The same things were measured in two ways. Each way mixes the same 11 hidden numbers, adds some noise and spreads widely along 6 directions of its own, which tell nothing about the thing.
In the rows, 128 means zero.
Some things both ways: the first way, then the second way.
[142 154 117 163 115  97 129  95 137  88 107 119 198 128 170 159 151 119
 131 144 117 104 150 169 123]
[116 121 122 161 182 144  95 199 138 119 140 156 132 102 147  95 136 100
 148 114 130]

[120 157 151 106 101 139 143 103 164  68  81 136 152 168 145 137 100 118
  97 126 159 129 138 136 147]
[159 131 163 114 105  97 124  89 174 162 145 184 159  79 127 159 164 146
 104 170 150]

[119 131  96 140 149 156  76 189 131 124 202 114  84 122  81  79 130 168
 102  99  93  61 137 114 118]
[129 134  93  78 140 157 152 100  99 167  97 168 116 167 107 159 114  97
 100 103 103]

[121 116 142 141 136 129 122 108 144 103 108 111 169 148 162 134 100 122
 119 146 131 138 109 147 131]
[128 127 129 138 132 134 156 135 110  99 162  90 111 130 114 132  98 114
 112 106 156]

[156 155 196 135 174 117 132  91  89  40  97 113 158 218 147 136  89 163
 165 153  76 129 121 192 129]
[ 86 104  98 127 134 172  75 189 127 194 153 191 154 102 145 117 144  84
 157  94 113]

[123 140  83 103 152 138  83 154 162 120 154 143  74 124  78 143 111 137
 119 100 141 104 140  90 113]
[ 75 158 111 114  90 131 121  75 123 139 112  95 154 113 137 131 113 152
 181 172 122]

[170 141 148 122 146 132 105 149  68 147 138  70 126 124 110 108 125 100
 197 133 134 110 145 150 153]
[110 165 158  83 113 147 181 171  99 191  68 115  51 155 122 139 103 101
 156 141  98]

[155 182 117 173  87 151 113 125 149 126  89 157  95 178 136  78  99 103
 115  52 167 121 184 128 158]
[ 57 145 118 140  82 160 176 108 140 100 136  75 156 119 139  81 139 160
 165 113 113]

[151  99  95 118 148 121 144 104 118 136  92 104 165 123 128 188 137 108
 173 195 119 121 137 153 169]
[ 90 115  71 136  93 161 113  61 127 106 131 127 172 122 111  78 136 142
 155 103 141]

[178 149 133 135 167 141  90 189  81 173 140 138  67 131 109  88 124 136
 175  95 125 114 101 117 147]
[175 170 115  95 139 138 185 114  91  97  90  75  90 130 130 151  91 125
 104  97 123]

[101  68 126 119 131 159 104 129 238 193 103 147 179  81 147 148 142  75
 113 123 182 152 129  71 109]
[ 49 135 111 133  86 147 153 106  83  97  83  33  82 176 124  93  87 138
 187 147 121]

[135 101  97 129 115 125 159  94  64 156 134  95 121  66 176 174 173  94
 131 173 169 158 119 113 166]
[113 115 142  86 118 119 115  83 126 172 118 115 141 147 162 143 159  96
 154  80 105]

[152 115 133 145 132 122 107 143 131 110 139 102 173 138 121 147 152 124
 180 140 113 109 148 155 113]
[101 129 127 129 130 183 116 153 133 130 144 182 147 123 103  93 142 138
 103  97 131]

[114 115 112 139 110  88 139  88 135  97  82 122 106 119 158 173 140 121
 114 169 106 164 118  98 144]
[174 183 158 116 174 142 143 186 134 152 184 200 112  89 133 168 140 124
  52 114 175]

[144  98 110 128 113 120  94 165  96 182 135 107  68 104 101 117 134 120
 194 147 122 143 104  95 140]
[106 163 137  93 102 181 183 137  88 115 106  99  93 157  93 130 106 136
 105  99 105]

[130 150 143 116 121 133 100 123 159 121 121 144 106 117 142 122 129 129
 119 125 137 140 120  97 121]
[120 158 167  73 136 159 163 183 123 200 114 165  60 151 118 125 114 102
 101  68 120]

[142 135 125 120  96 149 127 114  97 173 140 107 135  77 130 123 170 103
 131 120 179 126 158 115 136]
[163 112 140 167 139 114 124 160 113 128 116 115 120 125 137  89 133 128
 142  97 136]

[148 190 192  82 145 103 124 132  73  60  95 108  92 176 103 127  82 164
 150 142 108 125  91 151 146]
[109 137 121 147  87 112 192 123 120 116 118  69 121 111 122 135 105 143
 163 166 129]

[121 144 131 109 161 106 107 154 110  66 180 109  87 133  99 157 122 163
 143 122 104 118 122 112  95]
[137 135 124  90 142 156 117 108 116 171 146 167 137 144 125 137 150 115
 100  40 126]

[130 149 116 152  62 109 114 114  75 154 115  89  57  96 158  65 114 100
 136 133 133 145 132  96 175]
[113 134 155 144 141 168 152 189 115 141 164 146 111 127 125 108 140 113
 107 103 147]

[106  96  68 117  91 103 113  92 168 153 104 150 107  43 165 175 161 127
  96 204 126 159  81  74 134]
[163 125 124 124 185 125  63 140 127 152 117 189 146 127 143 153 133  93
 130 123 104]

[180 166 150 104 172 111 101 167  52 113 151  68 136 105  87 137 174 135
 195 149 102  86 135 155 136]
[191 151 123 159 156 109 171 111 108  98  87 101 102 135 141 113 102 127
 121 126 142]

[103 152 130 117 121 105 125 112 156  54 154 128 139 135 151 157 117 133
 101 122 129 116 151 118 102]
[219 147 148 135 143  65 134  36 126  78 126  68 143  91 185 171 132 137
 101 173 175]

[136 131 143 113  82 114 103 131  70 154 147  75  99  94  95 109 143 124
 177 148 134 131 128 115 124]
[171 131 166 166  97 117 126 102 126  82 144 122 156 106 118 143 137 178
  70 172 160]

[122 105  98 142 109 126 133  88 105 160 125  99 151  92  97 187 212 112
 118 157 131 111 167 122 115]
[133 164 146 147 145 135 115 242 147 186 124 205 103  89 143 159 129 113
 130 176 122]

[133  96 132 123 158 132 128 114  62 231 120 101  89  69 129 136 165 108
 129 166 140 142  87  90 158]
[ 85 122 105 138 106 158  90 192 127 156 167 182 111 103 120 120 131 105
 135 108 163]

[102  87 122 120 137 171 130 165 157 197 128 158  54 113 127 114 124  99
  87  88 184 161 101  42 155]
[143 153 130 100 103 128 159 102 105 127 146 103 115 107 128 158 142 127
 109 113 165]

[126 108  80 124 131 162 112 118 150 169 113 100 146  73 127 143 147  85
  98 142 178 121 151 112 152]
[215 123 115 170 165  90  67  81 124 135 136 181 160 124 135 142 136 121
 110 107 162]

[145 123 129 105 156 158 117 116 133  99 124 134 106 136 120 146 130 143
 135 139 136 148 139 118 132]
[179 125 109 119 126 119  87  67 118 165 136 161 178 109 146 143 143 134
 107  92 136]

[ 96 144 136 149  78 125 149  92 133 102 133 123 150 140 149 115 109 126
 105 103 125  96 184 133 118]
[169 113 124 106 142 122 144 128 102 139 116 149 109 136 140 158 154 106
  88  79 133]

Other things, the second way, with their names:
(148): [163  84 137 169 158  95  63 131 151 116 141 173 168 103 155 125 179 109
 147 143 146]
(10): [ 85 130 123  87  96 155 157  86 110 165 119 122 132 139 138 138 151 103
 149 114 120]
(456): [134 122 109 126 127 138 111 110 123 155  88 124 143 124 132  93 100 120
 164 120  99]
(462): [198 160 148 126 164 115 116 151 115 146 122 138 112  93 141 151  99 117
 103 152 151]
(239): [ 75 136 130 108 129 173 156 200 128 182 155 141  97 121 100 101  92  81
 163  69 122]
(362): [ 78  92 123  87 118 164  95 113 150 168 156 176 192 107 152 126 210 129
 129  78 103]
(321): [ 93  91  75 193 129 140  76 131 114  66 160 103 188 100 150 108 134 135
 163 162 141]
(97): [129 172 136 121 124 116 208 190 114 134  80  70  47 109 149 144  93 101
 171 156 122]
(86): [134 158 142 122 116 120 188 112 103  84 139  46 102 107 118 142 102 148
 122 152 160]
(449): [142 153 150 117 154 144 153 181 126 162 123 172  79 130 128 119 123  92
 117 100 145]
(543): [116 176 121  99 137 141 211 125  83 124 122  65  81 144 115 147  83 120
 139 114 132]
(240): [132 138 122  81 132 125 144  97  98 147  81  88 102 119 154 137 112  99
 162 142 115]
(376): [163 138 156 134 141 115 115 161 146 134 157 169 112  93 127 138 130 123
  89 141 173]
(356): [111 111  97  93 133 159  86 104 126 179 120 180 162 132 112  98 150 121
 142  58 107]
(528): [ 87 124  77 124 115 140 104  90 114 106  49  97 142 142 120 142  83 119
 197 192  69]
(81): [123 150 164  57 147 136 127 174 136 252 118 205  90 133 146 150 141  90
 110  91 115]
(253): [140 128 125  85 116 140 123  71 119 166 169 179 162 121 145 160 176 122
  76  77 157]
(252): [120 133 132 117 129 135 136 137 149 128 103 164 105 124 133 139 155  95
 139 147 132]
(243): [119 143 115 142 130 129 116 107 135 107 140 124 154  99 119 124 109 145
 142 161 143]
(282): [138 128  98 153 179 145 167 182  82  97 132  90 105 109 152  90 120  98
 149  98 150]
(330): [132 150 132 141 138 116 126 132 118 137 155 104 128  96 147 117 108 132
 137 133 156]
(261): [152 111  94 111 144 118  68 130 117 154  82 144 134 125 174 198 131  58
 163 121  78]
(305): [139 119  96 176 182 145  93  95 107  88 136 117 161 171 163  86 128 104
 140  60 124]
(420): [106 117  97 101 103 138 143  78  99 148 142 106 144 121 153 146 137 108
 139 114 141]
(173): [ 52 147 128 129  83 145 104 145 149 174 105 153 148 103 150 144 138 137
 175 226 101]
(70): [162 147 134 161 149 122 160 158  90 123 113 102 104 116 129 113 105 146
 124 169 148]
(566): [121 128 138 116 110 124 175 108 123 159 113  96 133 144 135 130 140 119
 156  80  96]
(73): [153 174 158  54 124 138 146  73 122 180  84 163 103 177 134 186 142 114
  83  72  93]
(544): [125 128 167  76  99 138 119 147 169 202 132 212 132 103 112 153 159 132
  87 129 116]
(58): [187 168 157  98 177 128 152 173 106 147 137 167  86 112 109 167 108 119
  70 124 146]
(459): [ 58 155 148  24  70 160 147 155 152 234 138 193 129  76 108 209 133 133
 105 201  99]
(468): [151 140 137 193 133 116 128 123 125  65 133  87 138 101 146  91 117 149
 145 182 164]
(532): [153 145 151  94 138 137 156 158 132 161 132 155 116  94 128 185 128  97
 111 140 117]
(140): [150 102 114 181 149 132 113 151 109  60 138 110 116 120 106  82 129 113
 145 110 171]
(60): [199 113 100 127 159 113 112 104 101 148 108 148 127 139 133 119 123  89
 128  43 136]
(297): [146 159 137  79 111 108 161  94 128 188  88 121 100 144 122 180  86 110
 130 115  95]
(509): [201 131 136 105 132 128 142  78 120  85 136 119 169  87 165 182 158 136
  59 124 127]
(348): [134 148 138  88 123 151 135  95 136 129 100 154 104 143 134 124 132 117
  93 119 133]
(278): [135 132 123 141 169 114 109 137 104 152 108 157 122 133 134 143 129 116
 152 191 128]
(222): [ 82  56  99 194 103 136  75 103 149  92 157 152 195 102 111  55 174 144
 171 173 166]
(377): [118 117 140 128 110 117  48  81 143 124 163 167 188  91 133 162 147 168
  98 211 154]
(378): [183 154 109 152 178 124 126 120  99  67 124 126 114 136 136 155 107 129
  84 133 152]
(336): [ 86 124 114 121 139 178 165 189 105 145 103 120  83 142 103  35 100 101
 170  65 124]
(569): [129 165 110 154 157 144 173 154 107  69 167  77 111  99 149 125  97 107
 137 131 170]
(390): [130 164 142  61 122 157 156 147 104 178 122 137 114 139 119 188 122 128
  91  77  83]
(562): [ 65  98  89 143 113 156 176  79  76 121  95  61 114 206 140  42 129 116
 186  55 121]
(103): [191 130  93 168 215 145 141 147  70  59 142  84 120 127 137 100  94  94
 126  75 155]
(80): [144 100 104 160 140 123 116  62 122  91 128 107 146 151 132  52 120 129
 130  69 159]

Some of these things the first way, each followed by its name:
[ 99  99 138 111 131 168 115 161 176 152 171 121 131  68 132 117 183 101
  94 101 162 123 150  65 113] | (562)
[140 122 103 157 121 110 113 116 126 148 147  93 174  91 146 145 175  92
 163 148 116  89 171 140 129] | (348)
[112  61 134 127 157 148 163 122 111 120 146 105 128 100 155 177 181 114
 118 160 134 167 124  92 145] | (253)
[118 115 167 131 167 158 143 123 130  78 134 121 132 186 151 122 100 142
 114 116 121 132 132 139 139] | (420)
[112 143 133 138 122  92 131 149 116 123 139  94 161 129 120 149 156 101
 130 125 120  77 140 142 131] | (252)
[156 143 137 109 126 147 108 131 179 155  80 171 112 116 163  99 114 112
 138 140 147 139 103 107 171] | (336)
[154 144 132 101 147 132 117 126 154  90  97 155 129 146 135 157  97 146
 157 145 127 132 119 134 136] | (356)
[102 107 142 156 167 150  90 164 241 111 139 157 194 142 128 137 143 126
  89  80 121  95 145 116  69] | (378)
[177 170 132 141 170 149 108 133  79 105 136  95 133 141 134 111 102 120
 153 103 144 106 159 170 149] | (330)
[ 90 135  88 146  68 134 142 137 130 106 203 160  71 106 130 132 161 150
  74  69 154 117 167  78  95] | (362)
[134 101 100 159 107 177 131 133 164 189  86 151 142 120 172 100 100  77
 103  90 201 145 137 105 176] | (86)
[118 130  72 122 125 134  93 138 171 123 145 140 105 116 105 146 125 138
 101 126 141 105 132 105 120] | (243)
[163 119 137 132 166 162 131 126 146 131  99 143 167 147 181 125 107 107
 156 135 147 132 124 151 171] | (240)
[121  75 139  89 149 149 118 145 155 107 166 105 166  81  99 189 209 135
 144 166 127 126 135 107  93] | (70)
[122 143 147  76 173  94 103 168 142  73 121 137  63 133 111 149  89 164
 134 150  98 143  61  88 128] | (543)
[102 117 128 133 103 126 114 111 162 136 115 155  99 115 147 124 121 145
  90 137 116 142 103  87 118] | (321)
[169 163 167 110 146 133  87 151  95 152 101 122  58 126 104  84 122 134
 159 120 119 139 102 105 153] | (173)
[113 144  70 123  97 149 114 106 136 146 139 131  76 104 122 117 109 129
  85 124 151 108 148  98 151] | (60)
[ 91 117 143 107 138 111 131 146 127  40 185  97 114 157 102 165 129 151
 133 131  98 112 142 119 100] | (10)
[182 150 130 118 164 161  85 126 136 114 113 135 145 148 124 121 126 137
 166 136 136 117 132 160 143] | (456)
[134 169  84 118 119  92 117  60  79  62 120  86 119 147 106 168  80 157
 129 178  95  92 154 176 137] | (297)
[118 132 119 132 117  85 128  81  82 130 124 132  85 128 137 155 121 153
 124 181  93 132  86 123 123] | (261)
[125 121 143 108 170 102  98 154 139  81 170 110 138 125  93 194 173 140
 166 137 110 125 130 119  68] | (73)
[140 142 152  89 145 117  75 167 122 134 145 123  80  83 126  98 103 154
 155 145 114 136  70  91 116] | (377)
